There are 4 nested groupings, the coarsest first. Each group lies inside one group of the grouping before and may be the whole of it. The rows also spread widely along 10 directions, which tell nothing about the answers.
Some rows, each with its group in each grouping after it:
[ -9 -13   4 -21  13  19   8  19   2   3  -6   3   8   0  -2  11  -5  -1
  -8  11   0  -5  15  11  -9   1 -15  -3  -6  22  -3 -12  21  -6 -15 -18
 -10   9 -15   1  -1   6  -2  10  19]
gul batun tedad Mida
[-10 -15  -8 -12  22   7  12  14  -7   3  -2   2  10  15  -5   1   5 -10
 -17  17   3   3  24   5  11   3 -20   4   5   9  -2 -13  10  -9 -29 -14
   5   3  12   8  -2   6  -8  17  12]
gul batun tedad Porep
[-14   4   6 -15   9  25  11   5   4  -4 -17   9   4   1  -4   1   3   3
   9   8  -3  -1   5   2 -18  -7  18  -6   0  12  -7 -22  25  -5   5 -20
 -16   4   0 -13   5  15 -16   2  22]
gul Zizof fupes Mar
[-22 -10   3   8  13  21   4   7   5  -1 -16   4  20   5   1  -1 -11   8
 -12   7   2   3  12  13  -9   7   7   2  -6   2  -1   5  26  -3  -3  -9
   3   7  -3  -5  -2   8  -5  -1  24]
sek mosek dudo Kub
[-10  -6  -4  -4  -3  19  -1  -2  -7  -9 -16   5   1  26  -6 -11  16   9
   1   3  -6   0   6  -6   3  -2  25  -2   8  -5   1 -12   8   5   8  -1
  10 -20  12 -18  -6   5 -14   6  -8]
sek gavo lum Zer
[-11   4  -4   1   1   5  10 -12   5  -8  -9 -10  16  12 -20  -2   5  -2
  24   8   0   3  14  -5   5  13   8  -1   4   0  -1 -27 -11 -12   7  -4
  10   4  26   2   4   4  -4  22  10]
gul Zizof fupes Dazor
[-11  -7  -1  -6   7   6  15   7  11  -7  -6  -1 -20  15  -8  -9  -8   2
 -12   2   7  -6 -16 -18   0 -12  18  -9  -6 -13   2 -10 -13  12  13   9
   7 -18 -10   6  -5 -30  16  -5 -13]
sek gavo ter Kogib
[ 13  13  30 -21  10  25  -7  30  -6  -5  16 -15   8  25  -1  -6   3 -25
  23  21 -18 -19  -5 -15   1 -11 -15   2 -14  21   5 -26  -6  -4 -23  -3
   1  19  10   2  12   7  13  -7   8]
gul batun Sol fikof
[ -4 -21   2 -10   0  21  -6  16  -1   0  -2   0  17  13  -3  14   2   1
  -5  11   1  -6  22  14   1  19 -20   3  -4  18   2  -7   7 -14 -10 -14
   3   9  -8   0  -6  -2   7  17   6]
sek mosek rumig Rov
[  1 -17   2 -18  -2  17   5  19  -8   6   3   5 -16  17   3  11   6  -2
 -30  -9  -2  -7   3  -4  -6 -17   1  -6  -7  15   7   6   8  15 -13  12
   7  -9 -19 -15  -3  -6  -6   2 -13]
gul Zizof Zatef mada
[ -8  10   6 -23   1  10   0   9  16  -5  -2   1  -2  -9 -18   8  -7  -5
  34   0  -6 -15   3   0  -4   4  -6 -15   0  21   0 -16   4   3 -13  -7
   5   8 -12  -8   2  21   9   9  29]
sek mosek rumig zivaz
[ -8  -6   5   4  -1   6  15 -14   6   3  -8  -3   1   5 -19   3  -2   9
  15  12   7   9  -1   1  -4  13  13  -9  -6  -2   3 -11 -10  -2  19   5
  -3   4   0   0  10  -3   9  11  10]
gul kur fud sir
[ -7 -11   6  -8 -26  20 -10  14   2 -11  -7 -12  16   7  -3  20  -1   9
   2  -8  -2 -17  13   5  -9  13  -5   5  -8  18   7 -11   0 -14  14  -1
  15   7 -13 -10 -15 -20   3  19  -9]
sek mosek Dulus tini
[-19 -16 -15 -15  -3  16   3   9  -5 -11 -19   7  -1  13   0   1  10  14
 -22  -9  -3  -5  16   1   0  -5   9   1  10   1  -3 -10  22  -3   2 -12
  10 -22  -5 -15 -25  -5 -21  15  -9]
sek gavo lum dola
[  5 -19   5 -12  -2  21   1  -4  -4   2  -5   1   4  23 -18   9  15   2
  13  23   3  -1  12   2   2  21  -5  -5   1  12   1 -25 -15 -14  10 -14
 -11  -1   5   0   9  -6   5  20  -8]
gul Zizof Zatef Les
[  0  -7   5   0  -1  12  11  -5   6   6  -2   6 -22  17 -13  -4   2   3
  -5   3   4   2 -17  -9  -2 -11  25 -16  -7  -4  11   0 -17  23  12  20
   4 -15 -13  -8   9 -14  14  -7  -6]
sek gavo lum dola
[  1 -15   4   2 -10  17  -6   5 -11  -9  -3 -17  16  36  -5  -1  10   7
  -3   3  -5  -7  15  -7   9  11   4   8  -1  -1   5 -10  -9  -8   8   7
  19  -7  14  -4  -6  -9   0  14 -26]
gul Zizof fupes Dazor
[ -2 -11  11   4  18   9  12  -3   9   5  -1  -6   0  17 -18  -7 -11   3
  10  19   6   1  -5  -3   2  11   9 -13  -5  -5   5  -4 -15   8   4   6
  -4  -1  -5  10  18   2  26  -6   5]
gul Zizof fupes Dazor
[ -4 -18  -6  16   3   8   8  -7  -3   4  -4   2   0  33  -8  -6   8   2
 -19  15  11  14   4   0  12   8  14   0   0 -15   9   7 -14   6   3  15
  15 -12  14   0   6 -17   6   3 -12]
sek mosek rumig zivaz
[-14   4   6   0   2  23  -7   7  -5 -16 -17  -7  28  22  -3 -12   6   6
  15  13  -7  -7  14  -1   1  10  12   8   6  -2  -2 -20  17 -16   4 -18
  11  -1  23 -10  -5  10 -14   7   5]
sek mosek Dulus tini
[-17 -20  -7  24   5   9   6   0  -5   3  -9  -2  20  26   4  -4  -2   8
 -34   2   8  14  14   8   6   8  10   7  -6 -13   8  22   9   6  -5  15
  25  -2  11  -3  -4  -9  -4   4   0]
sek mosek rumig Rov
[ -7  -5  -7  -3  -1  15   6   3  -4   1  -7  12  -9  20  -3  -2  16  -4
 -15   3   4   8   3  -1   2 -11  17  -3   1   0   4   0   8   9  -7   5
  11 -11   8 -16   2  -1 -13   4   1]
sek mosek rumig Rov
[-14   6  10  11  14  12   7   5   7   7  -3   6   2   8  -3  -7 -11  -5
  -4  -3  -4   5  -6   1  -5 -12  19 -10  -9   2  10  21  17  27 -19  21
  18   5  -3 -15  12  23   1 -16  29]
sek mosek dudo Kub
[ -6 -10  -9 -17   9  16  -1   5  -3  -5  -9  11  -2  21 -12  -5  15   0
   4  16   0  -1  15   2  13   8  -1  -6  16   3  -3 -15   9  -5 -13 -17
   3 -16   9  -9  -4  15  -8  13   2]
sek mosek rumig zivaz
[ -7 -12  10   7  16  24  12  -2  -1   8 -10   6  12  17  -3  -1   0   3
  -7  23   5  11   5  10 -10   5  14  -3  -8   3   1  -2  10   1   5  -6
 -14   8   1  -1  17   5   1  -4  16]
gul Zizof fupes Mar
[ 12 -15   8 -40  -1  27  -4  22  -5  -4   1   2 -12  19 -11   7  15  -2
   8  20  -3 -18   7  -6   2   2 -14  -5   3  21  -3 -36  -3 -14  -3 -23
 -16  -9 -11   0  -2  -8   6  13 -17]
gul batun tedad Mida
[-12  -6  -1 -13  16   6   8  20   4  -9  -4 -10  -5  16  -4 -10 -13   5
 -13  -8  -4 -16   1 -13   4 -11   6  -6   2  -5   0   0  11   9 -13   5
  17 -16  -9   1 -11   3   4  -5 -10]
gul Zizof fupes Dazor
[ -5  -1   3 -10 -17  19   1 -10   9  -3 -11   5   3   1 -19  14  12  -2
  30   5  -1  -1   6   3  -8  12   6  -8  -2  19   1 -29 -12  -4  19  -8
  -5   5  -2 -12   4  -2   1  23  15]
sek gavo ter Kogib
[ -3  -4  -5 -31 -17   2  -1  23  12  -8   8  -4 -21  -2 -15  20  -2  -9
   1 -18  -3 -24   6 -11   3  -7 -20  -9  -1  23   5 -17 -13  -3 -14   5
  24  -3 -22  -3 -19 -17  11  21  -7]
sek mosek dudo Kub
[-20  11   1 -23   9  13  12  19   4 -13 -11  -1   2  -4   3   2  -5  -4
  -5 -12  -8 -13   4  -9 -16 -21   7   1  -6  13  -9 -17  28  -4 -10 -11
   6   6   2  -9 -11   2 -21   5  16]
gul Zizof Zatef Les
[-17 -11 -10   6   1  -3  26   4   5  -2  -4  -9  -1   6   0   9  -9  -4
 -39  -8  13   7   3  -8  -7 -12   6   5 -16  -3   1  -3  -8  -4   6  13
  18   6   5  11  -7 -44  -3  14  -6]
gul Zizof Zatef mada

New rows, each followed by its group in each grouping:
[ -2  -6  15  -2  14  20   5  24  -8  -5   3 -14  15  29   6  -9  -3  -9
 -16  20  -3  -5   1  -7   0  -6  -5  11 -15   1   1 -12   2 -10  -8  -2
   4  10  12  11   1 -19   6  -5  -6]
gul batun Sol fikof
[  1 -11   0  -5 -11  29 -10  10 -18 -10  -6   3  12  40   3  -1  30  -6
 -12  15  -4   2  21  -2   8   3   3  16   3   5   0 -22   5 -21  -1 -12
  12  -5  29 -13  -8 -13 -21  17 -19]
sek mosek dudo Kub
[ -1 -14  -1   6   8  17  10   1 -14   3  -4   2   8  37   1  -3  18  -5
 -24  17   4  13  15   0   7  -2   8   7  -1  -2   3  -7   1  -5  -5   1
   5  -3  22  -3   7 -10 -11   7  -9]
gul Zizof fupes Mar
[-13   9  12 -22  30  10  20  17  16  -4  -4  -1 -11  -2 -12 -14 -19  -7
  13  17   2 -10 -18 -13  -9 -13   6 -15  -7   2  -6 -23   6   2  -7 -13
 -15   2 -10  13   9   3  15 -13  23]
gul batun Sol fikof
[ -6 -21  16  17  -2  31 -10   5  -7   4  -8  -4  35  23   7   8   0   6
  -6  12  -6   4  17  18  -6  19  -1   9 -14  11   9   8  10   3   4   3
   3  14  -3 -10   5   4   4   4  11]
sek gavo ter Kogib
[-23  -1 -10  -9  19   0  23   5  11  -5 -14   0  -3  -3 -10  -7 -13   4
  -7   2   6   0   2  -5  -2  -8  11  -8   2  -6  -6 -12  15   1  -5  -7
   5  -8   0   5  -5   1  -6   6  16]
gul batun tedad Mida
[-12 -18  -4  -2  -8  12   3   5   5  -7 -14  -5   1  13 -10   3  -6  16
 -11   0   9  -8   4  -1   0  11   9  -2   1  -5   4  -3  -2  -5  16  -1
  12 -14 -12  -1 -12 -21   7   9 -15]
sek mosek Dulus tini
[-13   4  13  -2  -1  35   5   5  -4  -7 -21   3  11  14   7  -5   5  13
  -2   2  -7   0  -1  -1 -25 -12  36   2  -7   2  -3  -9  30   0  21  -7
  -9   1   2 -22   4   6 -21  -8   6]
gul Zizof fupes Mar
[-15  -3  -2 -19   9  18  -7  19  -2 -15 -14   2  -3  21   1 -16   2   9
  -2  -9 -15 -18   5 -11   6 -11  14  -6  11  -3  -2  -4  27  16 -13  -4
  15 -29  -7 -19 -19  23 -11  -5  -6]
sek gavo ter Kogib
[ -4  -7  -2 -10 -18  26  -6  16 -11  -4  -4   8   0  19   7  13  21  -6
 -24  -9  -6  -1  15   2  -5 -14   5  10  -4  17   3  -6  17  -4  -8   1
  16  -1   4 -23 -12 -11 -24  14  -7]
sek mosek dudo Kub
[-24  -2  -6   4   2  10   9   0   7 -11 -24  -1   5  10  -7 -12  -6  17
  -5  -2   5  -2  -1  -5  -5   0  30  -3   5 -15   0  -4  15   1  17  -2
  13 -17   3  -9  -9  -4  -9   0   0]
sek mosek Dulus tini
[ -3  -2  -5 -17   7   6   1   8  -7  -5   0  -6   4  21 -15  -6  12  -7
  12   9  -6  -8  17 -10  18   3 -10  -1  11   6   2 -22  -3  -5 -20  -5
  17  -8  19  -1  -3  16  -7  19   0]
gul batun tedad Porep
[-14  -9  17  10  15  23  15  15   3  -3 -11  -7  12  14  11  -6 -19  11
 -27   9   5  -1  -8  -1 -21 -10  22   5 -20  -7  -2   3  16   0  17   1
  -8   8  -9   6   4 -25   7 -18   1]
gul Zizof fupes Mar
[  9 -25  16 -10   6  28  -9  16 -10   4   4  -4   5  35  -3   1   7   6
  -4  17  -5 -10  10   2   5  12  -7  -4   0  10   8   0   0   4  -8  -1
  -4  -6 -12  -6   7   9  14  -3 -16]
gul Zizof fupes Mar
[-24 -10  10   5  17  26  17   2   2   3 -24  11  14  -4   7   0 -12  18
 -17  13   5  13   2  17 -29  -2  23   0 -13   0  -8   3  42  -1  17 -15
 -24  10 -15  -9   5   4 -12 -10  30]
gul kur fud sir
[ -5 -11  19  -4  -5  31 -13  19  -5  -9  -6 -11  20  20   6   0  -4  11
   0   3 -13 -17   6   2  -9   5   2   4 -11  10   5  -4  12   1   6  -1
   6   3 -13 -11  -9  -2   6  -3  -4]
sek gavo lum dola
[-11   0  -1 -16   0   4  16  21   6  -5   2  -9  -3  -2  -2  12  -8 -13
 -17  -6   2  -7   1  -7  -7 -16 -11   2 -14  15   0 -16  -1  -7 -10   2
  10  12  -6   8  -9 -25   1  13   7]
gul batun Sol fikof
[-16 -11  10   6  -3  12   9   3   4   0  -9 -10  25  -6  -3  18 -14   9
  -2   5   2   2  14  15 -16  16  -7   5 -19  13  -1  -5  10 -15  12  -4
  -2  27 -11   3  -1 -10   5  15  23]
gul kur fud sir
[ -5 -10  -4 -33  13  20  -1  32 -13  -9  -6   4 -10  24   7  -9  11   1
 -26  -1 -10 -17  11 -11   5 -22   0   2   9   5  -4 -11  32   4 -26 -11
   7 -25  -4 -12 -18  10 -20   0 -15]
gul batun tedad Mida
[-26  -1 -13   2  10   3  15   3   8  -5 -13   2  18  -2  -3   5  -6  -4
 -11   3   6   8  20  10  -1   4  -2   6  -1   4  -4  -7  18 -12 -11 -11
  14  11  14   2  -8  -2 -13  18  29]
sek mosek rumig zivaz
[ -7 -20   6   3  -4  28 -13  13 -10  -6  -9  -2  22  29   3   1   7   9
 -12   9  -5  -4  20   8   3  15  -2  10   0   4   3   0  16 -10  -2  -7
  11  -2   4 -10  -9   2  -6   8  -8]
sek mosek dudo Kub
[ -8 -18   3  -5  -7  17   0   6   3 -12 -13 -14   3  19 -10  -2  -5  23
  -1  -2   1 -14   3  -8  -3  11  15  -3   0  -7   0 -10  -3  -5  26   1
   6 -16 -12  -1 -10 -14   9   6 -25]
gul Zizof fupes Dazor
[ -4  -3  -6 -28  -5  17   0   7  -2  -4  -9  14 -27  13 -12  -4  17   5
   4  -9  -9 -10  -2  -9   1 -17  18 -18  13   9   4 -13  10  20  -6   0
   5 -30 -13 -27  -8  16 -11   4  -6]
sek gavo lum dola
[ -1 -16 -12 -23   5  -2  20   7  12   7   6   6 -26   0 -21  18  -1  -9
 -12  -2  11  -2   6  -1   3  -5 -13 -17   1  16   4 -11 -16   5 -14   3
   2  -7 -21   6   0 -12  14  18   1]
gul Zizof fupes Dazor
[-22 -10  -9  -5   0  14  12  10   2  -7 -17   7   0   6   7   4   1   4
 -32  -9   3   2   7   1 -10 -15  14   5  -6   2  -3  -5  20   2   5  -4
   6  -7  -6  -9 -16 -20 -16   8   3]
sek gavo ter Kogib
[  0  -3  -3 -24  19  -2  10  11   2   2   9  -1 -12  15 -18  -2   4 -21
   8  11  -2  -8   9 -12  17  -3 -20 -13   6  13   2 -20 -13   2 -33  -3
  11  -2   8   7   5  12   6  14   7]
gul Zizof Zatef mada
[ -4  -5   2 -14   5  21  -3  15  -6 -12 -10   0   0  31  -2 -14  10   3
  -5  14  -1 -10   4 -10   7  -3  13   2   9  -6   1 -17   8  -6   0 -12
   7 -20  10  -7  -8  -6  -6  -1 -18]
sek mosek Dulus tini
[ -2 -20  -7 -14  -1  22   9  -3  -7   5 -10  13   2  16 -11  15  23  -2
  -7  18   7   9  24  12  -2  10  -4  -1   6  17  -2 -24   2 -17   3 -22
 -15  -1   5  -6   4  -3 -12  26   3]
gul Zizof fupes Mar
[ -1  -9  12 -19  13  11  -1  14   0  -6   0  -7  -3  16 -13  -7  -7   8
  16  14  -6 -16   2  -7   7   9  -7 -11   2   1   0 -13   2  -1  -6  -5
   0  -7 -12   2  -2  12  17   0  -3]
gul kur fud sir
[-16 -11   8   1  19   9  12  14  11  -5  -8 -12   6   9  -3  -7 -26  13
 -12   0   2 -10  -5  -4  -7  -1  11  -6  -9  -8   0   5   9   7   3   5
   5  -3 -18   9  -3  -7  18 -11   1]
gul Zizof fupes Dazor
[ -6   4  -1 -18  -2  14   5   4  -9  -3  -5   5   4   8  -7   7  16  -8
   8   3  -8   2  17   1  -2  -5  -1   0   2  16  -2 -20  17  -7 -12  -9
   4   6  12 -16  -2  16 -21  20  16]
gul kur fud sir
[-12  -4  -6  -9  14  -1  21  19  12  -2   1   3 -24   8  -2  -4 -12  -8
 -31  -2  13  -3 -13 -13   0 -23   8  -7  -9  -8   1   0  -3   9 -10  10
  15  -9 -10   9  -6 -31  12  -6  -3]
sek mosek rumig Rov
[ -2  -3  19  12   7  25  -1   4   0   3  -4  -1  10  26  -1 -12  -2   2
   5  18  -1   3  -9  -1  -5   2  22  -3 -12  -5   8   5   2  11   6   9
   3   5   4  -7  17   2  11 -16   7]
sek mosek rumig Rov
[ -3 -19   7  -2 -15  18  -3   3  -1  -2  -6 -14  20  11 -11  15   0  13
   6   6   0  -7  15   7  -3  23  -7   2  -8  12   5 -11  -7 -11  15   0
   5   6  -7  -1  -3 -10   8  21  -6]
gul batun tedad Mida
[ -7  -1   8   4  -6  28 -11   9 -17  -7  -8  -4  26  28  10  -3  16  -2
  -6   1 -16  -1  18   3  -2  -4   8  13  -5   9   5  -6  18  -1  -6   1
  18   6  20 -21  -7   8 -22   7   3]
sek gavo lum dola
[-16  -4 -13   4  -2  -8  21 -17  16  -1  -8  -2   0  -4 -26   8  -4  -3
  10   4  12   9   7   1   5  12   1 -10  -1   1   3 -21 -26  -6  10   2
  12   5   7  11  -1 -20  10  27  17]
sek gavo lum dola
[-18   6  -1 -21  18  16  10  15  10 -10 -13   8   2  -4  -5  -5  -4  -4
   9  12   1  -7   6   1  -8  -5   2  -5   2   8 -10 -24  24 -11  -9 -28
  -6   4   0  -1  -4   9  -6   4  28]
sek mosek rumig Rov
[ -5  -2   7  -5   6  15   5   4   4   0  -2   3   3  13  -7   0   3 -12
   7  12  -1   0   2  -1   0  -2   1  -4  -7  10   3 -16  -5   5  -5  -2
   1   6   3  -2   6  -3   6   5  16]
sek gavo ter Kogib
[ -6 -15   6  -5  12  22   5   1   6   4 -12  11  -7  16 -10  -6   0   8
   1  16   4   1  -6   3  -3   4  15 -13  -1  -1   2  -4   2  14   8  -5
 -12 -14 -15  -6   8   4  12  -6   6]
sek gavo ter Kogib
[  5 -20   3 -13  -3  17 -12  14 -11  -8   3  -7  11  34  -8   2  15  -3
   2  15  -8 -13  21  -1  17  16 -20   5   5  12   5 -21 -13 -13 -10  -9
  13  -5   8   1 -11  -7   8  20 -18]
sek gavo lum Zer
[  5 -12  17  -3  -3  31  -8  16 -15  -8  -4 -14  24  36   5  -4  11   4
  -2  21  -6  -7  11  -4   0   8   2  14  -9   4   1 -20   3 -17   9  -8
   2   5  16  -1   1 -14  -3   5 -17]
gul batun tedad Mida
[-18 -11   0  -3   4  14   5   9   1  -1 -10  -4  26   0  -1  16  -6   4
  -8  -4  -3  -2  26  15  -8  10 -11   3  -4  18  -1  -2  22  -8 -12  -8
   7  16  -5  -5  -6  13  -9  19  23]
gul Zizof fupes Mar
[-10  -3   5   2  10  15  17   6  -3  -2 -11  -3  -2  19  -1 -13  -1   5
 -15  11   6   4  -9 -11  -6 -13  26   2  -8 -12   1 -10   4   3  12   5
   2  -6  10   1   6 -17  -5  -7  -5]
gul batun tedad Porep
[ -3 -10  21   3 -12  26  -8  16   3  -4  -4 -12  16  14   3   8 -11  10
  -2   2  -2 -14  -2   3 -14   6   6   3 -17   9  10   4   2   1  14   8
   9   9 -18  -8  -1 -17  14  -6  -5]
sek mosek Dulus tini
[  1 -11  -8 -28   2  10  -1   9  -8   2   1   7 -15  19 -14   3  17  -4
   0  -3  -8  -8  15  -7  13  -4  -5 -13  14  15   4  -9   5  11 -26   1
  13 -19  -2 -18  -4  26 -11  16  -7]
gul Zizof Zatef mada
[ -9  -9 -15 -24   7   4   3  10  -7  -2  -3   7 -10  16 -11   3  13  -3
  -9 -11  -8  -8  20  -5  13  -7  -6  -8  16  11   1  -4  15  10 -31  -1
  20 -20   3 -16 -12  25 -20  19  -3]
gul Zizof Zatef Les
[-23 -25 -18  -8  14   6   9  11   0  -2 -15   7   6   7  -2   4  -4  10
 -33  -4   4  -1  24  12   6   4  -9  -2   7   2  -2   3  21   0 -16 -11
  12 -13 -12  -1 -22   0  -8  15   6]
sek gavo lum dola
[ -8 -23   6   5  13  19  13  -6   4  11 -13   5  10   8 -12   3  -5  13
  -3  25  12  11   6  16  -7  19   6  -9  -5   2   3  -1   5   1  10  -7
 -18   2 -11   4  15   4  10   4  16]
gul batun tedad Mida
[  0  -8  -6 -29  16  14  10  12  -6   0  -3  12 -16  20 -11  -5  17  -9
  -5  19   1  -1   9  -6  10  -9  -2  -7  11   7  -3 -27   7  -3 -18 -18
  -6 -18   8  -2   2   7 -11  11  -2]
gul batun tedad Mida
[  1  -5  16  12   0  25   4  -6   3   2  -6   3   4  25 -11  -7   6   0
   9  27   7   9  -9  -2  -6   8  22  -2 -11  -5   5 -14 -14  -5  22   0
  -7   5  11   0  19 -18  12  -5   1]
sek mosek dudo Kub
[  2  -3  -7 -17 -16   9   3   4  -2 -16  -2  -5  -8  24 -12   4  22 -13
   4   7   1  -7   7 -18  11  -2  -1   5   1   4  -1 -42 -28 -18  12  -6
  12  -9  20   3 -12 -38  -1  28 -23]
sek gavo ter Kogib
[ 11 -10  24  -5  -5  42 -15   5 -10  -4  -6   2  14  37  -3  -5  19  -1
  22  30  -9  -4   1   0  -4  12  10   2  -6  10   4 -24  -5  -5  17 -13
 -16   1   7 -12  13  -1   7  -1  -6]
sek gavo ter Kogib
[ -8 -22   2  23   0  19   0   7 -15  -1  -9  -6  21  43  11  -7   6   7
 -41  12   7   9  11   4   5   3  15  16  -7 -15  10  15   5  -1   5  12
  21  -7  16  -3  -4 -26  -5  -2 -22]
sek mosek Dulus tini
[ -8  -1   5  -4  10  16  14   5   1  -9  -8  -6  11  16  -4  -3   2  -5
   1  16   3   0   7  -5  -6  -2   8   5  -6   1  -5 -28   0 -17   8 -14
  -4   8  17   8   3 -16  -2   8   4]
gul Zizof fupes Dazor
[ -2  -4   9 -27   6  10   8  19  14  -4   2   0 -20  -2 -13   5 -11  -6
   8   4   0 -19 -10  -9  -6  -8  -7 -16  -8  15   1 -23 -13   2  -2  -6
  -4  -1 -26   7  -4 -17  23   2   5]
sek gavo lum dola
[ -5 -22   1   3  17  16   9 -12   0  16 -10   9  12  15 -19   1   5   6
   7  30   8  15  15  18   6  24   0 -12   5   5   4  -3   3   4  -5  -9
 -14  -1   1   0  20  24   5  10  21]
gul batun tedad Mida
[-12  -9 -12  -3 -17  16   6  -5  -2 -10 -17   4   0  16  -4   5  17   4
 -10  -4   3   4   8  -3  -3  -2  20   4   1   0  -1 -19   0  -5  21  -2
   9 -13   9 -14 -13 -23 -17  21 -10]
sek gavo ter Kogib
[-21  -2  -6  -9   8   6  15   2  14  -4 -12   4  -2  -8 -11   4  -9   2
   0  -3   2  -3   5   3  -7  -4   5 -10  -1   7  -1 -12   8   3  -1  -7
   5   0 -11  -2  -8  -1   0  11  22]
sek gavo lum dola
[ -8 -14  -1   5  -6  15  -6  10 -13  -3  -3  -6  20  27   6   5   9  -1
 -21  -3  -7   0  22   5   7   2  -5  10  -5   7   9   2   6   0 -12   8
  26   2   9 -10 -13  -6  -9  14  -5]
sek gavo lum dola
[-11  -1   8  -8  28   8  11  27   6   0   2  -1   6  10   3  -5 -16 -16
 -17  14   3  -7   3   1   1 -11 -11   1  -9   7   3  -1  13   0 -31  -6
   8  10  -3   9   1  -4  10  -9  21]
sek mosek Dulus tini
